The same things were measured in two ways. Each way mixes the same 13 hidden numbers, adds some noise and spreads widely along 7 directions of its own, which tell nothing about the thing.
(in the rows, 128 means zero)
Some things both ways: the first way, then the second way.
[ 99  61 126 151 145 165 117 130  74  98 173  92 158 141 152  65 118 138
 122 106 156 153]
[112  97  87  31 117 141 189 143 124  83 225 154 120 170 164 125 150  88
 137  80 174]

[121 116  63 148 128  72 116 171 159 125 117 131 125 164  81 170 127 103
 172 104 144 134]
[102 132 137 152  86 151  98 111  95 147  97 100 154 144 125  70 130 160
 164 118 156]

[141  83  77 149 135 144  93 107  95 133 154 128 118 128 128 125 129 141
 163 107 152 116]
[157  83 154 118 119 118 127 140 141 159 154  91 180 152 124 117 113 128
 120 154 127]

[194 104 135 110 147 116 125 171 181 110 117 145  90 164  92  93 133 158
 139 157 164 135]
[131 145 140 181 172 140 105 119 158 129 187  77 122 172 159 111 125 159
  19 102  93]

[ 82  95 107 147 114 141 114 128  90 148 137 119 129 136 118 158 111 121
 129 112 124 146]
[128 151 112 167 113 112 117 125 134 152 115  75 162  98 120 104 137 141
  94 101  74]

[223 152 122 129 210 115 123 146 183  85  81 106 128 191  90 130 173 114
 185  95 169  78]
[164  54 163 119  81 114 102  74 160 159  84 107 125 194  74  95 165 117
 114 148 162]

[ 85 127 138 145 135 176 123 119 119 122 175  87 146 179 118 108 115 106
 111 134 154 175]
[ 81 127  83  30 159 120 159 145 133 118 111 127 124 147 188 107 132  92
 112 116 118]

[122 109 169 124 152 193 103  91  94 130 129  92 154 106 162  97 133 127
 159 118 117 138]
[145 141 143 155 117 126 108 139 111 156 126 113 180 140 138 134 157 132
 201 128 170]

[117  87 129 133  94 117  53 106  51 156 165 103 128  86 143 144 134 129
 178 124 129  99]
[ 96  98 148 154 116 156 149 129 127 122 142  92 139 167 148  99 113  97
 134 161 168]

[100 107 141 113 131 158 140 109 115 102 115  78 124 147 109 119  92 124
 142 110 143 172]
[135 127 131 124 170 123 119 145 135 131 124  43 118 130 158  70 137 105
 107 137 146]

[113 136 120 149  78 113 117 134 111 142 121 109 169 120 121 205 116  91
 100 117 112 161]
[100 124 102 113 133 185 109 108 132  86 134 104  75 126 116  79 153 165
 130 120 161]

[123 110 196 119 167 100 152 216 127 121 121  80 122 158 133 112 110 147
 144  92 133 105]
[122 121 155 134  48  99 152  98 116 103 133 176 151 114 116 139 111 118
 135  77 153]

[139  69 152 155 132 138 120 135  85 120 134 129 139 157 163 142 136 142
 157  79 145 117]
[124 109 126  79  96 119 128 119 158 123 135 103 126 143 117 160 168 123
  86  94  93]

[145 110 121 124 107 149  81  34 115 121 137 163 114 154 106 118 140 143
 180 147 148 175]
[148 125 140 128 119 165 119 126 129 176 124  63 123 118 104  89 180 139
 185 167 189]

[177  78 106 157 120  96  85 121  45 155 161 132 174 168 102 123 117 146
  64 169 123 155]
[118 120 152 126  76 113 129 124 161 109 108 149 111 110 102 161  96 129
  62  96 110]

[170 111  54 159 143  92 142 129 167 103 113 122 147 172 106 167 139 124
 142  70 167 141]
[ 96 134 128  58 159 130 111 154 166 124  69 112 119 162 129  83 165 138
  88 141 134]

[101  90 149 154 122 113 145 157 205  97 133  68 126 203 122 140  87 118
 122 108 184 165]
[116 115 146 148 165  89 150 143  66  70 155 174 138 127 131 153 142 131
  90 108  83]

[120  86 169 130 150  91 184 178 192 132 103 113 136 187 123 118 104 134
 168 119 156 150]
[148 173 116  75 104 125 116 118 106 133  75 123 146 134 145 143 152 138
 175 128 166]

[147 203 127 104 138 164 102  74 111 134 114 144 114 155 103 116 138 128
 104 166 135 183]
[120 115 142  93 123 119 138 129 158 111 117 151 115 123 122 101 113 129
  84 105 133]

[ 71 117 179 120  70  89 154 155 151 142 125 110 105 149 118 184 118 127
 120 106 149 144]
[ 94 169 134 158 104 148 117 101 142 169 110  85 108 101 123 110 169 153
  92 125 113]

[161  85 107 163 154  99 121 183 143 102 159 108 158 204  88  92 101 140
 109 141 128 153]
[138 112 135 165  91 125 122  81 132 132 107  98 130 127 113 133 119 137
  88 115  89]

[150 109 160 117 108 150  83  72 129 152 120 152  98 133 110 131 128 140
 174 198 163 171]
[156 152 128 124 143 114 146 124  98 117 129 154 128 135 116 132 134 132
 135 114 161]

[ 73 151 163 117 100 131 126 124 129 136 104  88 141 125 137 174  97  83
 121 125 117 159]
[164 116 116 108  90 102 159  76 149  73 110 113 119 124 110 139 119 108
  86 109 114]

[136 148 115 112  98  72 147 142  92 161  88 173 101 126 166 197 123 138
 123  83 149 125]
[146 147 150 150 120  92 130 136  74  90 144 152 140  73 119 164 157 137
 103 116 109]

[190 111 156 125 160 123 138 165 179 105 116 131  99 221 104  95 109 154
 130 142 159 134]
[108  91 155 162 135 167 103 119 101 115 177  69 102 126 131  92 128 159
  99 136 121]

[122 153 196 116 108 199  87  81  78 189 110 142 107 137 134 160 120 128
 145 199 132 180]
[139  84 142  63 211 108 111 170 107  98 147 178 120 159 170 169  94 119
  95  88  99]

[183 109 133 112 186 154 132 141 200  62 107  97 127 165 137  68 136 133
 154 100 174 158]
[107 205 102 171 103 119 171 114 119  57 124 132 119 106  98  81 143 150
 105  74 152]

[127 151 207 102 125 165 125  97 111 153  98 109 132 134 132 132 138 122
 131 160 145 158]
[ 96 120 131  70 142 167 122 147 114 110 150 161  87 151 147 100 144 131
 167 110 214]

[114 124 141 129 134 175  96  37 118 117 137 109 135 150 106 103 139 112
 169 156 165 153]
[171  92 142 188  79  92 151 111  67 112 211 170 179  89 120 131 143 116
 164 146 168]

[145 136 110 142 121 123 115 173 120 126 143 120 130 141 141 145 116 124
  86 114 127 127]
[117 139 129 200 133 127 121 108  91 113 156 105 144 113 119 115 153 160
 109 120  93]

[139  93 141 126 113  76 138 140 120 146  97 156  85 160 106 163 116 167
 173 116 153 119]
[175  95 141 127 173 106 112 144  90 149 162 133 126 114 135 144 169 103
 150 148 155]

[142 158 120 124 160 134  94 173  79 165 134 125 132 131 168 117 138 128
 118 119 140 140]
[122  94 142  93 105 143 147 115 117 137  86 143 126 174 127 146 100 117
 113 108 112]

[ 66 128 165 122 103 116 150 176 151 169 101  91 128 161 104 171  94 110
  82 124  99 151]
[ 57 133 136 117 109 173  99 138 164 137 106  92 114 114 127  91  88 157
 105  88 117]

[119  99 190 110 130 173 134 150 125 134 102  75 118 115 166 148 123 111
 164 103 167 122]
[153 126 135 175 117 124 132 100  79 106 156 108 127 123 113 119 131 139
 122 122 139]

Other things, the second way, with their names:
<202>: [ 75 193  94  78 127  98 133 123 155  91  63  88 134 118 177 102 130 113
  51 102  88]
<507>: [ 89 158 164 174  95 159 107 131 116 107 170  84 155 127 140 115 108 185
 100 112 122]
<86>: [143 132 154  98  88 106 109 129 163 137  82  83 174 144 127 109 106 150
 119 105 120]
<157>: [ 86 124 111  83 165 151 141 167 160 160 142  90 143 180 147  43 156 115
 138 122 170]
<289>: [159 190 117 190 168  88 148 149 112 114 130 174 151  88 140 154 142 128
 113 136 135]
<99>: [171  65 138  96 128 156 130 105 103 140 166 153 112 178 134 137 165 115
 176 152 199]
<163>: [168 122 122 149 138 114 112 137  97  86 133 151 134 105 119 156 132 146
 128 106 120]
<279>: [129 138 116 163 103 165 117 113 128 120 141  78 118 100 124 136 146 135
 156 139 151]
<313>: [214 128 114 200 153  40 187 109  51  95 172 179 174 120 134 163 150  85
 131 109 120]
<143>: [121 128 100  96 121 166 133 127 106  88 138  87 118 106 113  89 137 157
 153 133 144]
<181>: [170 179  76 226 161 114 140 105  54 134 163 123 129  46 142 132 121 110
 134 103 124]
<226>: [143  93 168 194 123 146  72 143 119 164 116  63 142 100 107 140 131 156
 121 151  92]
<454>: [184 158 115 149 131  81 142 101 123 113  98 164 120  75  75 120 167 151
 102 104 114]
<341>: [159 158 137 232 154 104  86 123 114 182 116  77 158 100 148 111 172 139
 118 147 119]
<52>: [117 175  96 113 156 142 139 149 112 165  89 113 131 146 142 142 165 109
 174 118 153]
<320>: [105 127 106 109 156 152 123 134 102 116 158  84 144 179 167 132 150 111
 146 132 138]
<75>: [177 118  95 128 165 123 149  98  61 139 192 111 114 176 133 121 211 106
 176 114 175]
<251>: [ 62 151  90 160 225 154  73 186 119 112 113  53 131 140 191  46 176 133
 149 126 132]
<496>: [164 102 112 198  93 115 161  94  94  79 159 167 100  72 110 173 143 103
 124 123 132]
<384>: [204 116 109 121 154 108 113 100 102 184  77 101 114 108 116 142 179 102
 165 140 133]
<204>: [ 87 169 131 123  94 103 145 135 129 133 102 155 155 141 134  92 136 138
 102  68 129]
<407>: [135  86  85 107 166 158 127 113 147 128 150  84  73 134 140  60 159 121
  85 135 137]
<237>: [131 108 122 159 147 122 116 122 136 121  98  97 125 114 122 104 116 115
 127 113 118]
<487>: [121  91 115 110 109 129 131 141 135 134  90 101 130 130 113 138 110 121
 141  80  88]
<274>: [120 106 138 128 146 125 120 135 130 145 102 181 107 101 123 129 148  97
 141 135 168]
<318>: [ 90 116 123 144 127 126 139 110 124 136 152 116 127  83 134 114 156 118
  71 137  81]
<442>: [135 131 101 138 139 155 157  90 121 167  90 126  85 119 109 152 146  98
 141 136 136]
<134>: [118  68 132  73  18 163 157 101 140  97 152 103 110 118  57  93 168 142
 170 129 179]
<295>: [ 83 119 145  63 153 173  96 167 183 120 141  62 108 181 158 106 147 161
  95 101 124]
<376>: [129 174 116 203 172 123 102 144  84 123 123  90 140 135 154 131 195 135
 165 115 138]
<19>: [ 78 136 182 126  90 143 122 155 101 146 144 163 171 156 139 138 124 149
 168 110 168]
<373>: [195  72  99 154 114 139 130  83  86 117 183 128 123  96 111 141 144 132
 143 125 121]
<367>: [115  97 111 134 137 115 135 144  85 135 161  86 164 124 124 107 137 135
 126 105  69]
<112>: [156  77 112 193 142 142 139 131  99 130 214 113 124 121  96 121 127 148
  76 119  84]
<425>: [113 149 104 138 122 124 160 140  68 105 143 139 148 126 128 131 153 122
 166 102 138]
<268>: [110 116 118 177 221 132  98 136  53  88 149 158  81 115 157 110 185 129
 149 131 148]
<242>: [134 132 152 151 127  48 159 118 104 131 108 115 165 146 109 168 153  90
  60 107  56]
<175>: [127  90 123  98 109  96 163 142  92 114 149 173 179 125 114 101 114 117
 187  90 146]
<39>: [131 116  94 108 149 136 153 117 106 112 123 154 105 131 108 100 143 133
  91 139 125]
<27>: [195 132 130 188 132  97 129  94  44 120 135  98 126 120  88 130 188 138
 172  90 125]
<371>: [127 157 142 215 128 154 115 122  94 141 131 106 123 137 109  82 173 167
 163 103 169]
<390>: [212 133  66 146 189 108 157 105  77  92 122 119  87 128 106  92 182  97
 164 155 193]
<530>: [164  75 128 120 171 111 156 146 110 156 176 136 118 144 139 184 141  67
 104 141 118]
<497>: [169  87 146  96 183 115 110 147 124 166 157 133 147 190 173 141 136 109
 108 134 136]
<85>: [148 127 146 170  18 165 137  79 139 167 135  82 151 120  77  83 101 171
 125 128 158]
<398>: [149 114 150 152  94 130 117 116 103 115 196 145 130  99 140 138 134 173
  67 135 116]
<285>: [175 139 136 176 115 129 135 106  92 110 153 117 115 130  95 142 152 144
 129 114 149]

Some of these things the first way, each followed by its name:
[137  99 148 106 115 110 121 138 156 131  82 128 102 119 155 170 133 119
 180  94 172 132]	<285>
[198 164  71 148 100 117  83 114  89 107 141 141 165 167  95 164 127 110
  82 152 121 184]	<268>
[157 166 150 113 184 102 144 188 150 144 116 128 125 163 143  63 124 154
  71 140 136 116]	<19>
[121 168 191 124 167 163 151 124 166 167  94 100 131 161 133 109 127 124
 101 176 168 150]	<39>
[185 142  96 131 196 138 112 143 135 101 131 142 123 183 111  89 124 144
 148 119 125 141]	<86>
[169 125 137 136 171  96 111 173 129 123 126 145  98 187 130  94 101 153
  85 147 154 101]	<242>
[184 116 116 131 184  96 127 206 142  87 127 104 130 154 133  78 120 163
 123  93 138 141]	<371>
[178 172 160 109 174 104 140 132 148 143  96 142 125 203  78  71 129 169
 102 166 116 154]	<274>
[ 99 121  50 137 142 122 121 123 181  87 134 107 114 160  75 106 121 120
 129  94 151 163]	<157>
[123  76 120 141 130 134 134 123 116 103 151  77 159 156  85 104 107 135
 129 122 134 168]	<341>
[159  66 131 143 132 190  90  91 145 113 132 134 138 154 139 107 148 110
 196 134 161 129]	<320>
[175 148 135 121 145 136 135 105  95 149 136 151 127 162 139 115 156 140
 119 147 183 150]	<398>
[135 165 142 113 130 102 101 124  71 139 137 113 162 136 156 127 131 119
  72 121 111 154]	<496>
[129 155 127 135 155 167 109 133  71 128 111  97 156 107 148 147 123 113
 126  87  86 125]	<251>
[169 104  94 149 138 125  90 126  98 127 148 180 129 176 106 116 126 152
 172 143 132 159]	<373>
[ 89 102 212 110  88 145 103  84 106 168 110 121 132 112 157 165 126 120
 166 135 112 135]	<279>
[ 75 125 186  94 100 137 120 108 100 188  98 120  87 115 157 154 133 132
 129 122 157 124]	<530>
[ 97 103 202 133 112 174 127 108  79 152 131 100 139 125 146 162 119 119
 181 134 143 134]	<202>
[154  79  91 141 149  76 109 168 112 148 152 149 112 146  97  99 124 163
 148 144 149 126]	<85>
[ 56 153 157 132 141 114  89 159  89 172 127 107 131 151 136 163  96 111
  83 123  85 154]	<487>
[140 132 113 132 119 112  72 139  82 145 129 138 118 133 104 164 112 134
 145 134  84 136]	<237>
[179 157 113 134 142 132 119 136  84 128 129 147 120 129 149 148 131 155
 114 112 135 156]	<454>
[ 73 114 127 113 129 144 156 165 153 138 108  80 145 123 170 120 124 107
  92  67 139 161]	<52>
